The rows are grouped in 4 ways, from coarse to fine. Each group lies inside one group of the grouping before and may be the whole of it. The rows also spread widely along 15 directions, which tell nothing about the answers.
In the rows, zero is written as 128.
Known rows, each followed by its group in each grouping:
169 134 131 105 122 124 99 103 151 149 115 130 176 149 117 104 139 133
 124 145 135 110 126 | bosov J_389 J_451 Deg
142 146 122 128 108 142 151 138 133 125 127 158 153 131 130 106 141 120
 128 143 90 141 115 | sor J_559 J_960 kesin
102 132 129 117 162 114 109 102 125 141 130 123 109 113 117 139 128 98
 162 133 168 130 124 | bosov J_556 J_533 segab
106 131 126 98 117 147 147 133 137 120 160 105 132 155 130 104 155 134
 109 105 139 127 101 | bosov J_389 J_313 nunip
126 143 117 173 107 121 136 132 128 158 128 166 148 122 99 120 131 96
 150 138 176 145 114 | bosov J_389 J_313 gug
150 117 162 117 153 158 130 113 158 96 157 123 116 114 145 127 125 146
 151 119 115 132 154 | bosov J_389 J_451 nodi
131 133 114 125 99 136 131 131 141 149 152 124 111 83 118 116 155 105
 118 138 173 137 122 | sor J_550 J_925 Varok
104 111 131 113 154 118 130 147 108 138 143 128 101 123 145 159 136 132
 137 143 130 137 135 | bosov J_556 J_979 masev
153 131 137 140 158 89 112 132 124 167 108 111 148 137 100 143 165 156
 104 111 133 128 141 | sor J_559 J_746 dipig
155 102 90 97 108 102 106 96 135 81 141 140 136 117 93 134 143 134 81
 112 122 115 125 | sor J_559 J_360 lol
158 138 120 126 101 132 129 98 164 101 163 126 127 113 157 120 160 115
 167 152 129 145 134 | sor J_559 J_360 bon
112 119 142 174 108 88 115 141 126 121 72 105 148 87 141 113 113 125 147
 144 111 118 130 | bosov J_388 J_698 Dis
155 154 164 129 115 138 135 115 134 142 134 137 142 157 94 142 126 117
 136 132 155 128 126 | bosov J_388 J_698 Dis
137 113 147 98 128 105 99 131 159 131 112 101 144 130 123 141 124 132
 109 140 129 111 127 | sor J_559 J_360 bon
110 140 114 101 160 145 134 122 98 124 95 119 123 109 111 112 124 116
 115 109 88 124 123 | sor J_550 J_925 Varok
153 112 121 115 148 158 136 112 115 111 139 138 140 118 72 165 127 104
 105 91 162 122 139 | sor J_559 J_360 lol
160 103 122 113 168 106 110 113 110 139 141 105 112 121 116 171 167 159
 115 119 141 132 161 | bosov J_556 J_979 masev
149 130 121 101 135 149 117 91 102 93 140 126 115 126 139 140 118 127
 149 108 134 111 162 | sor J_559 J_960 kesin
108 161 140 122 156 122 133 117 98 138 120 143 116 146 113 128 127 124
 137 108 117 131 125 | sor J_559 J_360 lol
155 125 134 123 85 118 115 108 158 78 95 92 146 116 123 124 108 127 135
 135 91 122 140 | sor J_559 J_746 dipig
157 132 155 142 113 87 107 132 179 153 137 98 134 140 140 126 154 164
 132 133 147 140 139 | sor J_559 J_360 bon
145 137 96 91 125 122 106 121 136 152 106 143 138 131 121 100 124 133
 114 146 102 133 122 | sor J_550 J_925 Varok
133 125 128 112 101 135 123 148 109 153 140 114 107 129 132 138 113 147
 114 107 174 120 154 | sor J_559 J_960 kesin
112 150 147 101 111 150 143 123 141 124 170 137 115 137 116 130 142 93
 125 136 167 122 103 | sor J_550 J_925 Varok
123 108 104 85 135 146 121 133 128 143 123 108 107 146 109 144 83 135
 129 106 150 146 140 | bosov J_556 J_533 segab
111 122 144 100 123 114 138 150 135 132 148 141 127 144 94 122 146 150
 64 111 121 122 96 | bosov J_388 J_698 Dis
123 132 111 182 133 129 143 121 114 133 109 119 143 98 126 108 136 114
 169 111 141 147 135 | bosov J_389 J_451 nodi
109 134 116 105 142 129 111 82 116 74 120 144 149 116 146 101 128 98 154
 123 103 95 122 | sor J_559 J_746 dipig
166 143 116 134 113 158 155 135 127 164 133 124 128 150 103 140 131 133
 144 123 147 171 143 | bosov J_556 J_533 segab
133 89 112 90 129 144 106 131 157 114 138 76 119 132 170 124 105 158 144
 114 140 128 153 | bosov J_389 J_313 gug
131 131 168 124 112 99 121 145 139 111 115 113 125 113 144 128 137 150
 113 148 86 114 133 | sor J_559 J_960 kesin
118 89 109 125 114 131 126 145 122 82 141 134 97 85 154 128 104 148 116
 113 115 123 153 | sor J_550 J_925 Varok

New rows, each followed by its group in each grouping:
150 140 126 112 141 134 139 128 120 138 126 166 147 137 81 136 143 122
 93 123 107 135 117 | sor J_559 J_360 lol
122 110 162 108 152 154 136 170 137 135 115 116 121 110 127 128 109 151
 102 119 96 127 138 | bosov J_389 J_313 gug
118 111 158 157 113 125 152 147 175 105 167 128 126 129 132 137 136 134
 141 127 143 152 119 | bosov J_556 J_979 masev
129 132 158 125 118 144 156 158 135 141 156 143 130 150 114 129 136 147
 103 114 136 136 117 | bosov J_388 J_698 Dis
128 166 170 115 132 146 122 147 121 176 86 129 148 135 144 110 109 120
 150 152 112 115 138 | sor J_559 J_746 dipig
103 158 129 140 114 107 121 126 110 150 110 151 122 115 162 75 136 138
 155 149 103 130 126 | bosov J_556 J_979 masev
156 145 134 137 125 126 128 109 118 144 128 125 132 142 106 144 136 124
 146 127 155 137 139 | bosov J_388 J_698 Dis
99 100 132 135 115 146 133 150 120 136 122 114 125 98 101 131 95 115 111
 90 189 118 134 | bosov J_556 J_979 masev
132 146 145 115 137 131 122 104 106 100 108 138 137 125 118 129 119 114
 135 123 104 105 135 | sor J_559 J_960 kesin
159 130 117 116 141 155 119 124 113 164 116 128 158 131 122 142 124 107
 146 128 167 121 148 | sor J_559 J_960 kesin
154 118 165 121 137 111 124 141 122 121 123 126 110 140 123 181 118 155
 128 153 100 135 158 | bosov J_556 J_979 masev
95 122 115 119 135 117 129 130 147 124 129 137 155 147 144 93 131 124
 138 127 117 130 92 | bosov J_388 J_698 Dis
176 99 110 119 127 144 116 117 134 120 148 130 150 94 123 141 158 123
 109 130 159 111 149 | sor J_550 J_925 Varok
139 164 109 121 61 124 134 117 109 141 110 138 152 116 88 96 153 101 95
 134 138 115 109 | sor J_559 J_746 dipig
121 130 163 133 124 115 129 140 130 105 160 159 101 135 154 148 115 144
 145 136 125 125 144 | sor J_559 J_960 kesin
88 112 147 150 139 111 124 143 120 109 90 100 160 103 131 121 122 113
 124 104 129 95 122 | sor J_559 J_746 dipig
167 119 126 96 129 155 137 146 94 114 117 152 121 108 118 145 118 151 91
 128 71 123 160 | sor J_559 J_960 kesin
77 137 139 112 120 144 161 145 107 106 134 124 121 134 150 98 137 131
 122 115 92 124 106 | bosov J_556 J_979 masev
158 146 128 138 148 145 153 112 115 118 136 132 155 144 118 127 177 129
 138 123 100 140 127 | bosov J_389 J_313 gug
143 123 115 100 115 131 113 126 157 152 139 132 139 158 88 138 109 118
 107 119 181 130 117 | sor J_550 J_925 Varok
118 125 131 139 124 134 148 170 120 154 91 95 152 123 123 116 136 137
 112 123 106 136 120 | bosov J_389 J_313 gug
142 152 143 148 109 134 160 99 151 97 122 98 156 146 95 136 154 95 158
 136 115 152 106 | bosov J_556 J_979 masev
121 128 135 131 147 118 135 119 136 101 130 153 148 138 144 139 134 103
 168 165 96 135 109 | bosov J_388 J_698 Dis
120 125 163 140 162 147 162 167 107 147 115 134 160 128 120 142 158 125
 113 134 100 126 120 | bosov J_556 J_979 masev
121 131 129 149 129 136 156 142 113 133 154 135 109 103 149 113 168 146
 136 122 118 150 137 | bosov J_556 J_979 masev
104 117 151 152 135 123 138 152 144 110 124 140 104 112 151 101 97 170
 141 107 84 150 143 | bosov J_556 J_979 masev
130 110 126 116 108 137 126 106 156 76 115 84 146 123 124 108 115 131
 132 104 114 122 126 | bosov J_556 J_533 segab
143 135 130 90 130 154 135 102 152 106 164 155 148 145 100 144 139 83
 131 139 146 125 104 | sor J_559 J_960 kesin
145 126 141 141 125 109 127 110 112 106 111 104 155 123 76 149 151 124
 92 92 143 105 130 | sor J_559 J_360 lol
141 121 141 87 150 131 95 129 152 153 107 111 129 121 120 118 100 146
 114 115 128 118 144 | sor J_559 J_960 kesin
131 135 170 123 162 112 124 123 122 128 98 113 112 121 91 162 119 130
 128 134 100 134 139 | bosov J_556 J_979 masev
128 153 152 100 102 153 139 115 119 115 107 106 138 151 124 120 113 114
 140 137 109 118 125 | bosov J_556 J_979 masev
154 146 151 140 136 107 128 112 168 110 147 144 141 143 135 100 167 160
 126 128 88 137 122 | sor J_550 J_925 Varok
106 149 126 131 118 125 135 134 79 128 84 108 143 130 144 130 123 106
 151 136 109 112 133 | sor J_559 J_746 dipig
103 113 147 110 120 138 126 172 97 166 88 98 147 129 129 131 104 131 103
 125 145 100 133 | bosov J_556 J_979 masev
102 142 117 119 103 91 127 126 131 125 140 95 112 160 148 104 148 160
 122 100 129 135 117 | sor J_559 J_360 bon
137 119 149 130 151 137 134 141 132 134 112 125 167 132 149 123 146 135
 139 145 96 123 130 | bosov J_556 J_979 masev
131 142 164 108 131 154 131 164 107 163 96 163 137 123 143 110 102 138
 124 159 87 117 140 | bosov J_556 J_533 segab
169 123 143 148 121 134 140 123 125 105 122 150 161 105 70 154 141 110
 97 117 130 118 134 | sor J_559 J_960 kesin
112 140 144 125 134 108 129 155 131 157 111 132 100 88 109 121 133 136
 102 134 101 145 124 | sor J_559 J_360 lol
121 113 109 143 140 147 161 142 126 131 146 150 110 102 89 153 128 106
 131 119 143 171 124 | bosov J_556 J_979 masev
133 151 109 143 133 116 139 111 96 116 134 151 85 142 118 147 119 137
 165 126 108 167 147 | bosov J_389 J_313 gug
164 155 139 150 116 110 131 114 135 139 93 121 147 154 92 136 121 134
 147 136 107 153 131 | bosov J_388 J_698 Dis
77 116 101 112 100 124 138 153 129 106 133 128 123 142 161 96 101 138
 126 107 113 132 109 | sor J_559 J_360 lol
120 140 158 147 130 144 167 137 101 101 166 144 138 170 138 160 153 118
 152 127 138 125 124 | bosov J_389 J_313 gug
130 107 105 149 130 89 111 105 157 106 105 81 178 134 107 126 144 120
 131 98 149 122 113 | sor J_559 J_960 kesin
172 139 101 145 108 155 160 123 128 126 137 133 149 130 104 135 154 119
 136 116 126 161 138 | sor J_559 J_746 dipig
149 103 123 138 126 106 129 135 115 118 140 138 135 121 114 125 163 177
 80 100 115 124 142 | bosov J_556 J_979 masev
160 103 151 105 168 107 94 122 132 134 110 122 133 102 115 152 136 149
 107 141 110 110 149 | bosov J_388 J_698 Dis
90 123 128 156 132 129 152 149 120 122 110 122 176 155 119 117 129 109
 134 106 137 121 96 | bosov J_389 J_313 gug
128 121 136 118 143 117 102 104 143 102 118 100 132 89 158 104 139 133
 144 120 114 107 142 | sor J_559 J_960 kesin
139 160 129 119 98 134 140 111 114 143 146 120 138 173 115 105 151 142
 122 102 156 127 118 | bosov J_388 J_698 Dis
145 113 135 108 144 137 129 117 162 94 157 106 116 105 144 127 150 145
 129 115 107 137 140 | sor J_559 J_960 kesin
132 112 145 94 138 135 126 145 153 129 144 118 126 107 115 141 147 129
 93 129 126 123 126 | sor J_559 J_746 dipig
152 108 130 146 135 119 137 133 119 111 135 108 134 129 120 177 151 130
 137 134 135 137 144 | bosov J_389 J_313 gug
118 131 132 163 118 102 121 127 160 128 136 121 98 71 128 112 138 124
 144 130 145 149 131 | sor J_550 J_925 Varok
86 142 114 121 107 150 133 115 114 131 138 136 120 111 151 82 119 101
 162 121 163 123 118 | bosov J_556 J_979 masev
120 97 162 121 124 118 124 159 136 106 117 151 154 115 130 153 109 113
 113 167 108 103 116 | bosov J_388 J_698 Dis
85 145 117 98 117 136 116 116 106 122 119 137 124 96 154 81 121 98 139
 129 130 99 115 | sor J_559 J_960 kesin
120 131 115 112 143 121 100 76 87 103 106 134 133 114 121 114 120 113
 145 112 136 95 142 | bosov J_556 J_979 masev
105 114 97 109 136 90 109 119 98 124 121 111 106 128 150 123 139 154 129
 124 114 127 136 | bosov J_556 J_979 masev
123 132 96 108 113 128 131 114 149 135 164 150 122 121 120 102 152 113
 129 135 148 149 100 | bosov J_388 J_698 Dis
111 150 146 121 102 126 121 135 134 128 132 148 102 108 172 98 111 130
 156 150 115 128 137 | sor J_559 J_360 bon
141 150 152 77 127 173 123 110 118 136 107 113 142 119 123 95 123 119
 118 126 115 100 130 | bosov J_388 J_698 Dis
122 138 115 126 141 146 127 126 110 148 120 130 131 136 130 121 112 118
 148 110 155 127 138 | sor J_550 J_925 Varok
116 116 136 132 153 115 135 133 112 119 124 135 101 105 103 169 122 117
 134 137 119 146 135 | bosov J_556 J_979 masev
177 155 130 144 116 113 123 111 140 140 138 140 108 142 114 135 135 156
 142 132 125 158 154 | sor J_550 J_925 Varok
125 122 146 151 127 122 142 143 166 128 149 121 138 83 128 102 184 129
 115 134 124 139 109 | bosov J_389 J_313 gug
104 133 98 120 123 106 119 115 89 96 93 143 128 140 126 139 94 104 146
 141 99 119 122 | sor J_550 J_925 Varok
133 146 119 159 112 148 155 130 105 136 137 137 107 71 143 94 161 131
 149 125 121 152 146 | bosov J_556 J_533 segab
110 119 118 130 144 153 153 135 103 113 155 163 116 131 138 137 122 122
 151 118 130 143 134 | bosov J_556 J_979 masev
161 131 144 138 115 119 134 134 148 119 97 79 166 165 122 145 133 142
 130 132 103 131 132 | sor J_550 J_925 Varok
129 145 183 111 138 130 119 131 143 141 122 155 132 103 133 101 140 132
 119 160 95 112 125 | bosov J_556 J_979 masev
123 138 146 144 137 132 133 125 156 129 122 89 129 133 144 119 122 134
 167 106 131 148 137 | sor J_559 J_360 lol
123 141 111 142 72 110 129 116 87 122 161 166 116 135 139 108 148 139
 126 124 165 116 134 | bosov J_556 J_979 masev
125 99 150 114 155 142 131 127 152 121 136 123 187 144 98 145 147 98 110
 121 161 104 102 | bosov J_556 J_979 masev
118 127 164 105 98 140 139 148 152 124 134 102 149 111 110 114 151 117
 77 118 142 101 104 | sor J_559 J_360 bon
120 97 109 147 128 109 122 118 116 116 139 129 146 96 111 128 159 120
 111 108 170 112 126 | bosov J_556 J_979 masev
109 113 139 101 140 141 119 158 137 160 117 125 122 104 145 102 112 143
 117 130 125 125 132 | bosov J_556 J_533 segab
